The rows of a group lie close to one hidden flat surface of 7 dimensions, which may be shifted away from zero. Surfaces can cross.
Some rows, each with its group after it:
[ -9   4 -10   1  11 -10   5 -10  -5 -16  14   4 -11   3   9  -3   2  15] | (2)
[ 30  41 -25 -27  16  -8  -9  13   5  49  28 -16  -3 -17 -20   6 -13 -20] | (0)
[-33 -11 -31   4  55  -1   1   4  20  36  32  17 -10   1 -39 -27 -13 -20] | (4)
[  0 -26  46 -13   1  24  26 -33  -1 -11 -26  17  -4  14   6  24  28  12] | (7)
[-19   0 -26  -3  27 -17  16  11  -8   9  19   4  26  -2  -1 -12   1 -10] | (4)
[ 26  33  -5 -15  -6   8  -8  16  -4  21   7 -10  10  11  -4   1 -10  -5] | (7)
[ 34 -13   4 -11   6   4   7  15  13  19  26  28  16   6  -1  45   2  -4] | (7)
[  8 -11   5   0  14  22  -1  37   3   7  12  18  20  11   1   2   1 -19] | (1)
[ 22  -1  -4 -27  28  10  18  -5  14  26  31 -10 -11 -15   0  15  -2 -26] | (0)
[  5  36 -16 -10  12 -34   1  22 -38 -26   9  -5   0 -38  36  -3  23 -13] | (4)
[-19  -9 -33  -2  14 -20 -13  11 -15   5   1  -3  35 -24  16 -43   5   3] | (7)
[  4  29 -17 -11  10 -29  -6 -13   4  12  15  -2 -24 -29 -17  14   7   0] | (5)
[  7 -11  26  -7  -7  13  19  -4  10   8 -13   4   7  11 -10  26   6 -11] | (3)
[ -6   1   7  15   7   4  11  37  20   6   7   8 -25  -3 -29  23 -15 -53] | (3)
[-12  22  -1   0   7 -21  11  15 -18 -12   7  13  -2   3   6   5  10  -9] | (1)
[ -5 -15  12  -8   0   1  32 -35  -6  -9 -11  -6  21  23   8  18   7  26] | (5)
[  7 -10  10 -11   8  10   7  -5 -12 -20  -5  -5  -6 -14  34  -9  18  -1] | (3)
[ -3 -10  -2  -6   9  10  -2  25 -14  10  -3  11  41   3   8 -18  10 -15] | (7)
[-18 -27  18   2  -1  -4  30 -20   0 -22 -13  -3   3   2   8   9  13  -1] | (2)
[ -8   6   3 -10  13  20 -20 -14  -3  10  -3  17 -21   0 -11 -23  13  11] | (6)
[-27 -28  -5   7   2   0  17 -30  25  25  -8   6  20  27 -44   7 -16  14] | (4)
[-11  30   5  -1  16   1   7  14  -6   1   3   3 -32   4 -14   3   0 -23] | (0)
[ 28 -57  -4 -15   0   1  10 -43   0 -21  11 -18  35 -20  68  -2  12  34] | (1)
[-18  24 -36  -8  17 -58   7  -6 -17   5  11  -5   9 -39  -8   3  15  -6] | (4)
[-13  -2   9  -8  49  21  25  32 -15  -5  20  22  -6  13   8  -6  10 -25] | (0)
[-26 -11 -11  18   0 -31  12  -8  10  -8  -8  -5 -10 -16 -14   6  -4 -13] | (6)
[ 25   8  15 -16 -13  12  -3   2  -5  -5  -9  -8   1  -7  17   6  12  -3] | (3)
[ 10  29  18  -5 -10  20   5   0  -7  -9 -14 -20 -13  24   4  -6  -7   4] | (0)
[ -5  -9  -4  -8   0  -9   7 -23   1  12  -7   2  15  -4 -10  12  11  13] | (1)
[  8  30  -1   0 -32 -44   7  22  -9  -4 -25 -33   7 -41 -15  25   4 -46] | (2)
[-19 -53  44  23  -5  16  13 -14  18 -30 -25  32 -29  -3  -4  32  18  -4] | (0)
[  1 -36  18  12  -7  -9   2  -8  17 -10  -4  28 -10 -14 -11  41  13  -8] | (1)
[  3  -1  10  -1 -19  43 -13 -16  19  28 -11  -1   7  51 -33  -5 -20  21] | (6)
[ -8   7  -5  -5   9 -12 -15   6   3   5  -2   9 -20 -32 -17  -5  11 -19] | (5)
[ -6 -21 -20   7  24 -29   7  26  14  10  20  18  12 -28 -11  18   2 -28] | (4)
[-20  31   7  -9   9  -2   4  -5 -15   0 -23 -19 -23 -18 -15 -29  10 -19] | (3)
[ 21  23   8  -9 -10  17 -18  19  12  31   0   2 -11   1 -26  14  -8 -19] | (5)
[-20  26  -6  14   7 -18  -2  20 -18 -19   2  13 -13   4  -6  -7   3  -6] | (1)
[  2 -25  -9  -1  -3  10  -8  -3  -1   6  -5 -10  35   0  17 -25  -1  11] | (7)
[  5  17  18 -11 -16  20   0   7 -14  13 -29  -4  10   9 -11  -7   6 -10] | (7)
[ 17   1 -33  -2   9 -21 -19   0   8   6  30  -9  -2 -28  15  -6 -10  14] | (7)
[ 11 -23  13   0   7 -10 -10  15  16   4  11  35 -23 -40 -14  41  23 -30] | (5)
[ 22  23  15  -7 -12 -14  12  10   1   6   1   6   9   7 -16  49   1 -12] | (3)
[-22  -1  30  -1  17  11  35  21 -37 -43 -20   8   3   9  33  -9  27 -18] | (3)
[ 19 -10   5 -11  -7  13  -5  -6   8   8  -4  -4  11  -2   3   7   2   6] | (0)
[ 10  -3  10  -7  18  20 -15  12  -5  -2   9  28 -20  -1   5  -7  12  -1] | (6)
[-27   8 -12  15   5 -37 -21   2   0  -1  -5  24 -25 -33 -28   1  18  -4] | (0)
[ 32  25 -11 -18 -14   2 -15  32 -17  20   4   3  49  14  11   4   5   4] | (2)
[ 23  30   0 -10   1   3   6  15  -6   7  19  -5   1  10   3  16  -9  -8] | (5)
[ -1  31 -15  13 -27 -41 -21  -6  17  12  -4  -9 -23 -29 -38  28  -8  -8] | (4)
[ -6  37  -9   5 -12 -33  42 -15 -20 -26   0 -38  20  22  18   8 -18  17] | (2)
[-30   7   7  -3  23 -21  21  -3 -19 -11  -6  25   0  -1  -5  12  27  -4] | (1)
[ -5   2   0  10  -2  -9  27 -21   7 -18  10 -23  -3  19  15  12 -16  19] | (5)
[ -9  15   9 -27  16  -7  18 -20 -33   2 -14  18  18  -2   6   5  39  12] | (6)
[-34  14  29  -8  14  10  42 -45  -7 -13 -25 -15 -32  20 -12  -4  14   9] | (0)
[ -1 -29  13   2  -5   0 -13  -3  22  13 -16  29 -12 -29 -27  27  20 -15] | (2)
[-28  10  -3  -4   8  21   3 -30 -12   7 -24 -20  -6  22  -8 -54  -1  18] | (5)
[  9 -18  11  -3 -17  -7  -7 -28  26  14 -12   2 -14 -16 -22  31   5  11] | (7)
[-35  -1  -9  -1   7 -32   6 -43   3   2  -9   5 -14 -21 -23   2  14  18] | (6)
[ -7 -25   2  -1  12 -17   8 -14   1 -10   4  16  -3 -17   4  12  13   2] | (1)
[-15 -29  25  24 -31 -17  19 -31 -10 -46 -24  -6  10  10  25  19   8  28] | (4)
[ 22  46 -32 -14  40  -7 -11  24 -26  -2  63  15 -16  15  38 -15  -4  24] | (6)
[ 12   6   5  -5   1  18   9   9 -11   5   1   2  26  36   0   6  -5   7] | (6)
[ 25   7  20 -36  -9  -6  36 -24 -17  19 -13   8  50  24  -8  46  21  15] | (5)
[-35   6  -2   0  23  12  10  11 -14  13  -4  18  18  25 -20 -25   7  -2] | (1)
[-10  24 -11  -1  17 -13 -11  -3   6  10  10   3 -39 -17 -18  -9  -1 -15] | (4)
[  8  -3  22  -1   9   6  20  25 -12 -19   6   7   6   9  19  23   8 -20] | (3)
[ -4 -14  14   2   8  11  10   9  -3 -12  -4   2  -1  -1  12  -5   7  -7] | (2)
[ -1   4  -5  -8  13   2 -19  15  -9  10   1  20   3 -19  -4 -11  18  -8] | (2)
[ 12  24 -23 -14  15 -27   4  -5  -9   0  26 -12  -9 -24  17   5   1   4] | (3)
[-19 -11   4 -27  25  23   5 -27 -24  12 -18  17  32  13   7 -34  35  33] | (2)
[ -7  32   8 -14 -15  -6  19  -9 -13  20 -30 -13  37  26 -26   8   4  -1] | (6)

New rows. What belongs after each?
[ 41  16   3 -29   9   8  -7   0   5  27  25  14 -11 -10  -8  35  11  -5] | (5)
[ -6 -40  -3  -2  21  -1  15 -31  31  20  10  -5 -15 -13 -20  14  -8  -4] | (3)
[ 15  23  10  -9  -7  14   9  23 -15  10   2   1  26  33  -2  10  -5  -5] | (6)
[-14 -65 -16   9   3 -11 -17  -4  10 -15  -1   6  17 -40  17 -26   9   5] | (7)
[ 25 -26 -14 -19   7   1 -14   0  16  40  18  23  34 -23 -13  16  11  -7] | (0)
[ 28  -1 -12 -12 -34 -15 -28 -32   8  23 -17 -14  13 -22 -13   5   1  24] | (0)
[ 20  24  13   4 -23   3   4  28 -18 -28   0   1  11  22  24  21   0   4] | (1)
[ 18 -15  37  -4  -2  28   7  -7   1 -29  -2   3 -33   6  28  13  12   5] | (7)
[-14 -33  21  -5  17  14  15 -15   3 -13 -11   1 -10 -17  15  -7  16  -8] | (3)
[  5  -1 -10   8 -12  11  -6  -7  22  21  18   2  -2  35 -19  14 -30  14] | (6)
[ 13 -39  25 -21 -10  25   7 -30  -4  18 -23  30  53  30  -7  23  26  30] | (2)
[-34 -15  -4  -2  48  12  -7 -18  19   9  12  21 -63 -20 -25 -27  12 -12] | (4)
[ -3 -36   2   4  -7 -18  25  -6  -1  -8  -8  12  48   4   7  30   9   7] | (4)
[-11 -15   9   3  13   1   2   3   7 -11  -3   0 -31 -35   1  -2   8 -28] | (3)
[-16  31 -10   8   5  -1 -17   0   9  14   2  -7 -41   3 -25 -16 -21  -2] | (4)
[ -4 -26   5   4  24   7  -6   9  24  12  14  28 -23 -19 -23  18   7 -26] | (4)
[-12 -40   1   4  -7   9 -18  13  -1   7 -25   6  39 -17  -1 -30  10 -13] | (7)
[-21 -13  10   6  18  17  27  13  13  11  -4  -2 -11   8 -23   0  -8 -36] | (3)
[  5  -9  13 -16 -12  -4   5   8 -20   5 -31   1  42 -19   1   7  34 -16] | (2)
[  0 -31  11 -18   6   8   8  -6 -21   0 -16  20  51  -3  18  -6  36  14] | (2)
[-22  21  -3   5  17 -13  -5  13  -9  -8   0  -7 -31 -29  -3 -27   4 -25] | (2)
[-33   1 -20   5  17 -12   5 -34  -5  -1  -3  -6  -9   8  -7 -29   0  29] | (6)
[-30  10   3  15 -17 -23  16  16 -13 -12 -24  -9  20   1 -12   3   0 -19] | (5)
[  7  14  -7 -23  31   8  20  -3 -12   8  15 -17   2   2  21 -14   4  -4] | (0)
[-23  10  -7  13  24 -27  10  32 -31 -47  22  13 -21 -14  36 -11  13  -7] | (1)
[-22  -6  11   4  -1   3   8  -5   1   7 -13  20   7  19 -26  10   6   3] | (1)
[  7  25   5   1   5 -24  24  35 -22 -17  17  12   4   6  11  35   4 -22] | (3)
[ 28   1   7  -6  -7  13   8 -15  20   8  15  -4 -13  15  -3  32 -12   8] | (5)
[ 23   8 -12   9 -29  10 -18  -5  -2  -9   4 -29  20  24  25 -20 -28  35] | (1)
[  6 -29  11  -2  11  12   4   1  -5 -18   6  10   3  -6  28  -1  17   4] | (7)
[ 41   1  -3 -18 -17  11 -14  -1  10  31   3 -13  14  -6  -2  14 -10   3] | (0)
[ 19  15  -2  -9  -4   1  -2 -11  -2  -1  10  -9 -12  -1  14  -1  -1  14] | (7)
[-19  -2   5  -1   8 -18  31  -7 -21 -13 -14  -4  23   0   6   9  19  -7] | (6)
[ 30 -30 -27   0  -6   0 -16  -7  15   3  30 -10  28  -8  29  -5 -13  26] | (7)
[-28  -7  28   4  17  17  25   2 -19 -30 -14  14 -10  21  11  -9  16   0] | (0)
[ 12  13  -7  -4  12   3  31  17  19  34  24  -6  23  39 -30  34 -33 -19] | (3)
[ 11 -13  -1 -14  13   2   0   1  11  27   9  18   8 -10 -15  14   7 -10] | (0)
[-38   2 -15 -10  47 -30  12   4 -14   8   8  25 -13 -32 -21  -1  27 -25] | (1)
[ 42  40   4 -13  -4  33 -11  51 -16   6  27 -12  14  30  28  -4 -18 -11] | (7)
[ -9 -28   5 -20  12  -2 -11 -15  -7  15 -29  31  26 -35 -12 -11  47  -1] | (2)
[ -5  -6  -2  -8  16 -10  15 -39   1 -12   1 -26 -32 -24  17  -3   9  10] | (0)
[ 14  26   6  -7 -18   7  15   2  -8  13 -19 -19  27  29  -8   9  -6   3] | (2)
[ 10   8   5  -5   8  27   5  20  18  27  14 -23  -7  11 -16 -13 -31 -34] | (3)
[  3 -35   7  23  -6 -18   2 -28  44  -5  18  25 -45  -8 -25  59  -9   9] | (2)
[-12  15  28  -1 -30 -22   5 -68 -15 -28 -47 -13 -34 -16   1  15  25  39] | (4)
[ -5  58 -17  10  -8   1 -22  17   1  10   9 -23 -34  13 -24 -26 -34  -6] | (4)
[ -3 -29  11  11 -12 -21   8 -20  13 -16 -11  16  -4 -22  -3  34  13   4] | (4)
[-10 -16  23  -1 -17   2  11 -48   1 -18 -30  -6 -18   1   5  10  15  26] | (0)
[  2   1 -12  16   2  -4  -3  33  14  -6  20   4  -2   4  -1   7 -19 -19] | (4)
[ 33 -39  -9   5  -5  12 -14  15  18   5  26   5  27  -4  22  11 -12   2] | (7)
[  7 -11   2  -2  11  15   9 -32  14   0  16  -7 -25  10  11   4  -9  24] | (5)
[  0 -15  22  18  -9  10 -14  21   7 -28  -1  19 -22  -8  12  11   5 -13] | (0)
[ -2   3   6 -19   1 -11  16 -35   0   9 -12  -5   7  -6  -8  20   8  11] | (3)
[  4  36  -7   2 -14 -26  -3   7 -13 -10  -2  -5  -3  -3   1  12  -2   5] | (1)
[ -9  -4   3   6  -1 -13  17  -3   0   1  -8   0  12   6  -8  17   3  -3] | (6)
[ 19  -5   0  -7 -13  -7  -6 -34   8  -7  -4 -22 -21 -28  19   0   1  15] | (0)
[ 25  30 -11 -26   9  -6   8  11 -10  21  13 -12  28 -11   8   9   9 -13] | (1)
[  7  -2  -6  -4  -6   4   3  -4  -9  -3   1 -11  25  14  15  -8  -4  18] | (1)
[  3   7 -14  -5  20 -19   1 -19  -7 -28  20 -31 -45 -47  40 -21   2   3] | (0)
[-12  12  -5  -1 -14 -23 -20 -15  -4   8 -20  13   3 -13 -24   0  15  14] | (0)
[-12  24 -10   7  26 -20  -6  17 -10 -15  18  -3 -39 -28  13 -16   3 -18] | (0)
[ 22  15  -4 -13 -11  -9 -12 -15   9  13  -3 -13 -22 -34  -8  12   6  -8] | (3)
[ 12  -3 -20  -4   6 -20  -8 -39   6 -10  21 -17 -27 -25  28  -3  -1  31] | (7)
[  4  -4   2 -13 -10 -18  -4  -2 -15   9 -20   4  30 -30  -7  12  29  -9] | (2)
[  9  -1   1  19 -28  -3 -44  40  10 -10  -3  28 -13 -19  -5   8   0 -15] | (0)
[ 10 -34  -6  -6  -4  -6   8 -45  -1 -10  -5 -16  27  -5  34  -3   9  36] | (1)
[-15  -2 -10   7  25   9  -1  32 -12  -1  17  13   6   9   8 -36  -1 -10] | (1)
[-10 -24   3 -25  -2 -12  26 -63  -6  12 -21  -2  36   0  -1  14  24  34] | (1)
[-18   7  14  10   4   9  26   1  -7 -17 -10 -20 -15   7   6 -11  -8 -15] | (2)
[  9  12  14   2  -8  12  -3   6  12  -4   0  -5 -36  -1  -8  15 -11 -17] | (0)
[ -8   4 -17  -9  -2 -24 -12 -10  -2  27 -11   5  16 -22 -29  -2  10  -8] | (7)
[  3  11  24  -4  -3  17  12  24  -9  -5 -17   1  -1   6  -2  10   9 -26] | (3)
[ -4 -30   1  -8  51  19  -5  35   9   4  29  36 -23 -25  -3  -5  16 -37] | (4)
[-11 -15   6  -8   5   0  15 -37  -9 -16 -13  -7 -10  -8  16  -8  16  17] | (0)
[-36   0   5  -1  33 -13  19  -9 -13  -6  -5  22 -18  -6 -12  -4  22  -3] | (0)
[  7   0  -3  -2  16 -21   7  15  -7 -26  27   2 -18 -32  36  10   9  -9] | (3)
[ 33 -10  12 -17 -10  21  -7  -7  13  10   2  -9   3  -4   6  20   0   3] | (3)
[ -6 -12  10 -21  30 -25  36 -14 -18  -7   0  20  12 -25   5  27  41 -10] | (1)
[ 36  26   9  -9 -17 -10 -14  27 -25 -23   7   2  -9 -23  34  19  18 -11] | (3)
[ 22  43 -17   1 -12  -7  -5  36   4  17  28 -10   8  27 -10  18 -36  -5] | (6)
[-10   0  14 -27  24  14  39 -39   3  30 -10  -8  -3  18 -24  16  12   5] | (0)
[  2  12  13  20 -28  15  -7   4  14  -4  -8 -14 -20  29 -14   6 -28   8] | (4)
[  0 -26   9  -6   5   8   1   3  -1  -6  -4  14  19  -4  18  -8  14  -2] | (7)
[ 10 -13  21   1 -14  10   1  15   3   4 -12   9   9  -4  -8  22   7 -20] | (2)
[-15  -5 -21  -4  20 -15  -6  -4   6  16  12   8   0 -27 -16 -11   4  -8] | (1)
